Each new row is followed by its nearest point in the smallest flat space through zero that holds the last named rows.

z_443, 4 rows:
[[ 23  28  75 -54  27 -44 -65   2  -2  45  42  -6 -68]
 [ -8  15  34 -80  25   3 -68 -13 -14  37   7  -5 -17]
 [ 53  38 -16 -29  55 -10  -4  11   3  19  18  45   7]
 [ 10 -25  35  19 -38 -15 -42  21 -24  61  -3   2  -4]]
New rows:
[-48 -31  25 -53  -4  40 -15 -13 -18 -19 -22 -18  74] => [-51 -19 -16 -44 -11  45 -26 -23 -16  -2 -34 -19  33]
[  9  -4 -24 -28  25  31  33 -55   7 -40  31  -1 -61] => [-12  25  -6 -25  32   0  23 -21  23 -49  14 -14 -21]
[-40 -71  23 -30 -19  31 -31   7 -34 -17  -2 -77  39] => [-62 -35  12 -20 -41  31 -32 -20 -17   2 -29 -40  10]
[ -4 -18  69  11  20 -29  15 -58  45  21 -34 -33 -21] => [-16  -2  34   1 -11 -17  -7  -7   7 -10  13 -27 -37]
[-16 -12 -18  31 -14 -51  -8  61 -44  31 -12   8  -6] => [ 18 -17  10  36 -27 -13  -8  21 -12  34  -2  11   5]
[-41  22 -57   0 -22  15 -45  45 -13  -3  28  21  26] => [ -3  -7 -18  -8  -2  19  -8   1 -11  12 -16  10  28]

z_744:
[[  35   26   59   26   38  -49  -55   58    6  -58   34 -100   -1]
 [ -60  -39  -23  -26  -21  -54    5  111   18  -58   13  -51   13]
 [ -32  -37    9   -4  -55  -97  -97   86   19  -17   68   26  -41]
 [  22  -47   29    7   10   -1  -41   99   23  -67   65  -63    7]]
New rows:
[  2 -28 -41 -48  12   8   0  29  -6   2 -25  36  -3] => [-22 -26 -24 -15 -18  11  18  12   5   3  -1  22   4]
[ 66   9  -6  48 -10 -65  -8  -2  28 -19  13  50 -24] => [ 13   9  19  12  -9 -27 -45  -8  -1  12  21  19 -22]
[ 49  11  -9  31 -44 -24 -12 -19 -10  11  19  12  44] => [ 14   6  11   8  -1  -3 -20 -15  -2  11   9  14 -10]
[ 16   2  20 -10 -29   7  11  20   5  26 -14  21  32] => [-2 -8 -7 -3 -5  9  5 -3  1  5  0 13  0]

z_492, 4 rows:
[[ 19 -81  -8  30   2  61 -52 -20 -43 -32   3  29  42]
 [-10  -4   7 -31  19 -37  34 -58 -19 -25 -15 -14  45]
 [-24  -1   8  58 -36  25  63 -55  37 -12 -12  11  -8]
 [  4  68 -13   1   2  40 -17 -36  21 -17 -21 -42   6]]
New rows:
[-17  27 -18  -3 -37  34  60  32 -13   0 -46  -4   0] => [ -9  20   2  15 -13   4  21  -8  22   4  -4  -4 -15]
[ -3  70   0  50 -28 -13  -3 -71  24 -25 -39  64  -4] => [-14  29   0  32 -19  26  34 -49  30 -14 -16 -12  -1]
[-47 -19 -20 -30   3  18  -6  78   1  24  -6   9 -15] => [  7  -8   0  -5   0 -10 -19  53  -2  24  16  12 -25]

z_583 (4 x 13):
[[  23  -24   11  -42  -41   15   19    5    2   32   41   -3   44]
 [  15   63  -20  -16  -46  -14   -2   40   11  -36   47  -21   27]
 [ -33  -37  -40   10   15  -25   14   -2   22  -45   53  -34   93]
 [  29   25  -31  -42    3   80   20   -4   79 -100  -16  -14   74]]
New rows:
[ 11  -3  10 -34 -35  -8  39 -26 -18 -46 -53  38  43] => [ 14  -4   0 -19  -1  32   9  -7  20 -13 -10   2  17]
[-46  -6 -44   7 -89   5   1 -23  15  -5  -1  49   1] => [  4   5  -1  -7 -11  -1   2   6   1   1  12  -3   9]
[ -9   8 -24   1  95  11  28  -6 -15 -27 -23 -19  26] => [-22 -17 -18  21  43   7   0 -18  20 -40 -24  -5  14]
[ 19 -17  39  49 -35 -39  38   2  83  10  16  -3 -61] => [  1   8   7   4  -5  -9  -5   4 -12  14  -1   4 -20]
[ -7  38  28  22  42  -4  22 -59 -29  24 -39   5  56] => [-10 -23   1  10  23   5   1 -16   2   0 -17   4  -2]
[-36  15  63 -43   0 -42 -34  19  -2  25  -5  -5 -32] => [  2  12  13   6 -13 -19  -8   9 -24  31   3   7 -34]

z_793, 4 rows:
[[-36   4  -3   7   5 -15 -46  -4 -14 -14  24 -43  12]
 [-31 -52  -6   0  13 -22 -26 -16 -16  23  37  37   0]
 [ 15 -11  10  -9 -20  31   6 -25 -34 -15  47   1  -7]
 [-67  10  38  26 -21   4  -4   6 -64 -35  61  57  19]]
New rows:
[-11 -78 -13  15  17  -4   2 -66  56   1 -12   1 -51] => [ 20 -54 -25 -18  19 -13 -13 -22  19  40   3   6 -14]
[ 43  24  26   7 -12 -22  -8   5 -36  12   7   0  21] => [  3  10   7   1  -8  10   7   0  -8 -11   5  -2   1]
[ 44 -36  40  15  14  -2  -8  22 -40  16   2 -55  -2] => [ 16  -6  -7 -10  -2   9 -10 -15  -2  -2  11 -31  -5]

z_506, 4 rows:
[[ 22  23   2 -31   7   0 -52 -21 -13 -11 -28   3  11]
 [-72  10  67 -12 -40 -31 -31   6  81 -14 -29  14 -21]
 [-18  13  -4  14 -57  -7 -32 -21  34  56  21 -38  75]
 [-53  28   1  -2  39 -15 -55  31  16   1 -29 -46   0]]
New rows:
[ 11   8   2  13   1  36  34 -29 -30  14  -7 -36  37] => [ 21  -2 -24   9  -2   9   7  -7 -19  20  18 -13  26]
[-19  -6  53 -29 -30  45 -47 -26 -49 -45 -37  -5  36] => [ 17  19  15 -32 -10  -3 -47 -26   1 -12 -27  13   9]
[-18  -9 -11  33  27 -15 -42   5 -21 -34  12  18  38] => [ -2   9  -9  -2  17   0 -17   5  -8   2  -7 -15   5]
[-35  24  -5 -25   9  30   6  23 -11   7   2 -21  -7] => [-17   5  -6   6  20  -2  -6  16  -1   1  -4 -18  -4]
[-15  27  19  40  15  -3 -41 -28 -23  27 -31   0 -23] => [ -8  14   1 -10  12  -4 -30   2   1  -3 -16 -11   3]

z_510 (4 x 13):
[[  39  -38   68  -46  -18  -20  -69  -14    4   17  -12  -12   -5]
 [   7  -21   19  -21  -59  -16  -80  -68   89   -1  -66  -12  -23]
 [   9  -50   15  -12  -81   -5  -88 -111  -41  -38  -21    7   17]
 [   6  -22  -28   19  -29   -1  -19  -46  -15  -33   20   20   18]]
New rows:
[ -3  20  22  55 -20  43  11 -39 -31  -3  32  24  -6] => [-11  -1 -20  15 -11   9   8 -21 -38 -19  10   9  13]
[-20  -5 -13   9 -42 -39  55  37 -28  22 -59   7  13] => [-28  23  -3   2   4  13  23   5 -17   6 -22 -11  -6]
[ -3  32 -10 -38  52 -36   3  74 -11  13  76 -23  19] => [ 25   2  14  -5  51  -6  32  69 -12  19  47   4   5]

z_966, 4 rows:
[[ -44    8   -7  -27  -55   67    4   81   23    8   -1  -13  -24]
 [  27  -36    6   17 -111   45  -45   11   27  -56  -80    7   37]
 [ -19  -72  -28   19  -17   22   43   -1   -7  -10    5   21   40]
 [ -28  -16   32   -6  -75   33  -17   27  -25   28  -20  -61  -29]]
New rows:
[-34  33 -11  10  21   6  -9  45  -7  26  27  10 -13] => [-21  25  -6 -19  20  10  12  30   7  17  25  -2 -22]
[  0  28 -30  25 -28 -38  28 -56 -56 -38 -15  14  36] => [ 23 -26   0  21   7 -24   0 -42 -12 -13 -11  10  26]
[  0 -41 -14  -6 -18 -26   4  11 -34  -5  12   2   0] => [ -8 -29  -1   9  -7   1  14  -9 -15   6   3  -6   9]
[ 24 -13 -19  29  19  21   9 -10 -25 -44 -53 -18  24] => [ 17 -23  -3  15 -14  -4  -5 -21   1 -20 -19  12  25]

z_632 (4 x 13):
[[ 10 -17   3  51  39  -2  39  17 -12   9  75 -11 -14]
 [-32  24 -41  -9  72  22   8 -28 -39  14 -36   9   7]
 [ 13  50 -45  66 -45  42 -71 -17 -40 -11  25 -33 -26]
 [ 26 -12 -21 -17 -13  -6   6   3   9 -67  24 -34   8]]
New rows:
[-15 -14  36 -71  13  -1  -2 -40 -10  90   7  41  50] => [-28  -7  33 -24  22 -11  16   0  11  54 -45  42   7]
[-54  27  49  -6  76  -7  -9  26 -37  43   3  -1  33] => [-28   2   6   8  56   3  24  -5 -16  51 -13  28  -1]
[-43 -18 -31  35 -25   1  18 -40 -26  11 -35 -10  17] => [-11  17 -14   3   9  12 -13 -12 -15  10 -18   3  -1]
[ 19  -2  13   5 -28  17 -23  37  15  48  20  -5  54] => [  5  -3  24  15 -30  -5 -11  10  11  20   8   8  -8]
